The first 7 rows are patterns. Each new row is the sum of 2 different patterns, raised or lowered, with some noise. Before adding, each is slid sideways (what falls off one end comes back at the other) and multiplied by a number that may be negative. Names go in the order of the patterns.
(in the rows, 128 means zero)
Known rows, each followed by the names of its patterns:
[106 112 136 140 126 137 134 123  97 148 121 111 121 111 125 127 115 128
 108 127 114 133 125 141 110 128 132 139 150]
j373
[121 136 115 134 117 134 174 103 136 161 123 138 104 119 140 135 162 125
 128 182 102 142 123 134 131 130 158 137 111]
j652
[165 129 120 117 127 116 122 140 126 126 115 162 133 149 108 128 129 120
 170 123 144 178 132 133  77 105 111 140  96]
j752
[136 146 156 152  74 141 110 117 133  74 124 182 131 115 142 131 127 150
 128 125 105 146 126 151 130 118 139 147 131]
j413
[133 122 102 130 123 119 130 145 153 127 122 131 132 130 102 104 132 121
 102 133 135 105 110 141 124 132 147 182 138]
j632
[110 136 149 127 132 127 120 117 141 165 151 154 129  81 130 122 131 117
 109 127 124 122  85 119 143 126 119 137  99]
j408
[ 90 129  94 130 107  90 161 112 168 103 123 138 137 129 112 125 163 134
 129 161 118 123 114 129 144 127 129  87 122]
j12

New rows. What belongs after each?
[129 110 113 121 109 112 100 118 111 115 109  99 113 107 106  99 119 115
 114 118  94 140 111 112 125 123 112  87 129]
j373 j12
[ 69 121 133 137 156 119 110 133 121 108  97 117 128 117 118 106 146 151
 118 130 152 108 109 144 150 110 127 119  97]
j632 j408
[ 96 112 123 103  39 102  83  47  90  20 102 142  89  83  64  95  73  65
  84  79 108 126 101 100 120  50 101 111 100]
j752 j413
[145 109 133 115  77 117 128 102 117 101 105 108 126 130 121 103 106 122
 134 134  94 106 124 121 103 116 148 108 103]
j373 j413
[150 142 151 161 138 175 166 163 137 184 156 148 172 119 139  78 153 145
 140 157 143 159 152 119 127 125 120 153 145]
j632 j12
[107  95 120 118  94  97 116 109 104 118 128 104 112  96 127 115  99 114
 115 123 126 103 116  90 114 103  94 119 102]
j373 j652
[138 112 128 160 101 114 150 138 114 125 118 109  69 120 118 131 142 116
 118 137 116 100  88 110 136 125 110 111 146]
j373 j632
[167 149  99 191 146 139 162 142 188 175 147 153 135 177 170  73 189 130
 154 155 121 153 159 147 165 174 151 168 165]
j652 j413
[113 139 127 114  87 114 175 130 166 142 134 182 138  88 122 149 130 133
 136 119 151 150 152 127 154 114 128 155 137]
j413 j632
[160 186 126 168 182 144 154 157 148 180 144 182 150 147 234 125 179 184
 163 162 118 166 151 145 123 186 140 154 134]
j652 j752
[108  99 108 111  88  97 152 120 109 127  94  97 126 148 123 122 115 130
 113 144 148 142 148 118  97 120 126 148 115]
j752 j408
[150 171 159 169 165 143 158 147 151 168 156 179 174 164 158 176 161 152
 169 173 168 173 169 158 167 161 179 146 166]
j373 j752
[148 145 136 151 132 130 152 144 149 146 154 143 151 146 167 168 173 166
 112 139 150 155 142 145 150 145 125 137 141]
j373 j408
[147 127  98 143 137 142 121 172 129 164 151 197 170 114 141  81 156 131
 117 127 148 167 135 102 133 134 111 120 116]
j632 j12
[138 158 133 122 144 143 117 139 126 120 115 117 133 149 146 133 123 132
 134 123 128 135 135 152 120 137 144 150 132]
j652 j632
[173 136 135 133 137 130 126 141 146 141 126 168 143 158 123 121 151 131
 157 136 146 183 147 137 104 111 129 147  98]
j652 j752
[142 177 176 184 181 178 170 134 161 167 156 158 147 171 167 174 125 161
 184 178 181 163 136 163 187 188 177 180 166]
j373 j408
[ 75 108  75  67 100  63  53  88  95  66  49  70  65  70 108 109 104 106
  80  24  63  73  80  64  60  75  90  88  35]
j632 j408
[ 95 119  96 111  96  75 125  90  71 108  88 134 117  88  87  71 102 100
  57 126  87  91  88  88  98  90  91 120 105]
j652 j408
[101 118 119 120 123 124 137 110 111  98  93 130 119 167 145 132  89 160
  93 108 123 122 122 128 119 115 109 123 122]
j373 j752
[162 166 162 156 190 150 193 150 184 154 186 205 123 168 117 181 160 134
 138 156 172 145 121 152 142 111 173 159 171]
j632 j12
[173 165 190 199 192 123 195 167 161 174 122 173 225 164 150 190 171 156
 197 173 158 145 197 170 195 187 190 189 194]
j413 j632
[122 146 150 122 132 144 150 123 125 135 123 120 144 124  87 105 123 126
 138 130 132 119  96  99  96 124 158 122 125]
j632 j408
[155 123 119 174 130 135 108 126 135 134 163 130 130 161 133 142 140 125
 132 134 150 157 121 137 163 125 136  97 125]
j652 j752
[134 120 122 131 140  81  88 116 132 106 114 113  79 126  93  72 100 116
 157 148 136 121 134  84 123 137 151 104 117]
j373 j752
[ 95 105 115  94 104 103 103 114  93 115 111 105 117  95  87 113 107 107
 130  99 102  99 114 104  83  98  99 107 115]
j373 j652
[122 143 126 103 158  78 127 115 115 113  92 134  98  97  87 121  88  94
 120 110 175  76 117 148 112 122  79 100 141]
j652 j12
[134 125 165 130 118 149 151 130 106 131 133 135 171 167 163 166 140  89
 122 137 149 128 120 139 157 155 106 138 168]
j632 j408
[124 100 150 145 140 125 123 124 128 160 152 145 133 164 134 154 158 111
 147 106 159 137 133 126 132 133 143 111 126]
j373 j12
[118  92  92 149 132 134 135  90 116 134 183 135 161 125 151 119 156 190
 119 162  94 111 137 116 125 117 124 129  96]
j408 j12
[114 129 106  96 156 117 104  91 113 103 131  86 122  82  90 157  72 182
  90 124 129 131 125  89 117 167 133 122 164]
j652 j12
[116  76  69  90  70 104 124 105 143  75 114 143  99 111  85 124 117  91
 133 103  92 164  92 108  81 104 100 100 131]
j652 j408
[185 125  78 121 148 121 121 136  99 135 129 160 116 149  97 133 149 133
 132 116 113 123 119 113 195 127 150 120 149]
j373 j413
[119 115 120 124 109 129 141 119 103 114 120 118 121 131 124  89 108 110
 120 158 120 125 124 126 139 119 128 119 148]
j373 j408
[124 123 121 115 103 127 123 104 126 109 126 114 120 112 101 114 106 106
 135 106 115 114 109 114 106 128 113 122 122]
j373 j652
[118 154 130 120 128 164 138 121 161 130 135 117 142 148 137 130  72 141
  96 121 107 131 128 102 161 118 155 114 131]
j652 j12
[115 147 136 120 159 138 176 137 113 152 137 133 132 114 158 167 141 150
 142 139 130 150 148 137 130 126 136 129 143]
j413 j12
[120 115 138 128 123 117 129  98 120 140 148 110 140 123 123 145 145 128
 138 128 136 123 147 144 141 136 142 102 127]
j373 j408
[138 146 114 135 108 109 110  83 113 147 121 119 144 120 114 137 121 119
  91 116 119 131 106 113 129 119 110 131 126]
j413 j632
[157 164 159 174 138 149 169 145 139 162 178 133 140 153 211 162 180 171
 166 205 178 115 168 170 148 148 174 142 156]
j373 j413
[132 111 129 110 125 163 124 151 119 126 138 144 150 108 134 164 142 141
 156 128 138 125 144 143 141 129 114 124 123]
j373 j12
[140 145 102 123 132  76 168 161 148 144 144 151 127 138 165 154 162 162
 131 157 142  93 188 150 106 137 134 164 155]
j652 j408
[128 157 144 112 131 141  96 157 138  94 103 126 151 139 142 133 128  74
 104 107 131 173 131 137 119 137 146 134 116]
j752 j408
[155 185 149 225 157 198 199 166 223 183 155 177 174 161 177 165 177 185
 170 178 156 176 149 177 191 150 128 148 145]
j413 j408
[108 116  64 102  73  76 113 111  90 106  90  99  79 115 122 115 101 107
  45  87  76  75  95  84  81  74  83  39  73]
j373 j408
[142 156 138 166 118 142 141 138 135 118 120 142 118 111 144 131 121 124
 157 134 134 155 184 162 142 146 113 154 132]
j632 j12
[105  92 110 150  68  83 114  79 109 114  91 116 104 137 113 103 153  85
 141 101  97 106 110 122 129 100  93  91  91]
j652 j408
[ 96 103  73 110  96  67 125  93 101  87 115 108  74  87 118 106  96 116
 114 101  99  72 127 102  78 108 100 122 117]
j373 j652
[ 27 119  63 135 118 113  79 109  50 117 103 104 118  92  90  65  91 104
 101  57  47  60  77  88  60  97  29  63 100]
j752 j12
[154 122 122 151 106 128 115 118 123 120 120  85 120  91 116  79 114  93
  91 163 106 155  97 118 137 127 123 110 133]
j408 j12
[147 142 127 136 130 119 117 114 134 107  80 101 109 135 169 116 129 122
 135 124 109 131 123 146 133 111 107 119 121]
j632 j408
[102 106 103  97 122 140 149 133 168  93 149  91 127 126 124 137 136 114
 107 125 111 129  91 122 137 114 129 141 122]
j652 j752
[ 97  96  56  93 160  99  75 106 104  86 127 106  87  65 105  92 110 104
  95  95  88  82  84 108 146 112  53 102  88]
j413 j408
[153 134 152 190 141 158 153 158 163 166 239 165 177 189 139 163 115 133
 145 182 155 189 155 154 155 161 126 132 174]
j752 j632
[124 119 105 139 133 146 159 133 128 153 129 118 118 129 140 133 131 136
 145 152 127 142 154 139 125 148 151 135 150]
j373 j632
[113 139 133  94 113 153 103 100 150 119  90 104 104  96  54  98  78 112
 109 106  90 118  94  72 104 102 137  91 101]
j632 j12
[164 166 153 125 157 130 150 145 123 157 152 154 124 137 163 149 168 163
 150 140 173 164 161 174 134 156 122 175 179]
j408 j12
[115 129 139 129 119 114 152 138 148 109 121 117 129 175 115 138 175 126
 125  78 117  98 141 102 168 133 119 113 129]
j373 j752
[127  93 119 109  94 126 144 133 133 117 125 113 125 129  98 158 121 120
 123 128 120 123 128 132 120 120 126 122 133]
j652 j408
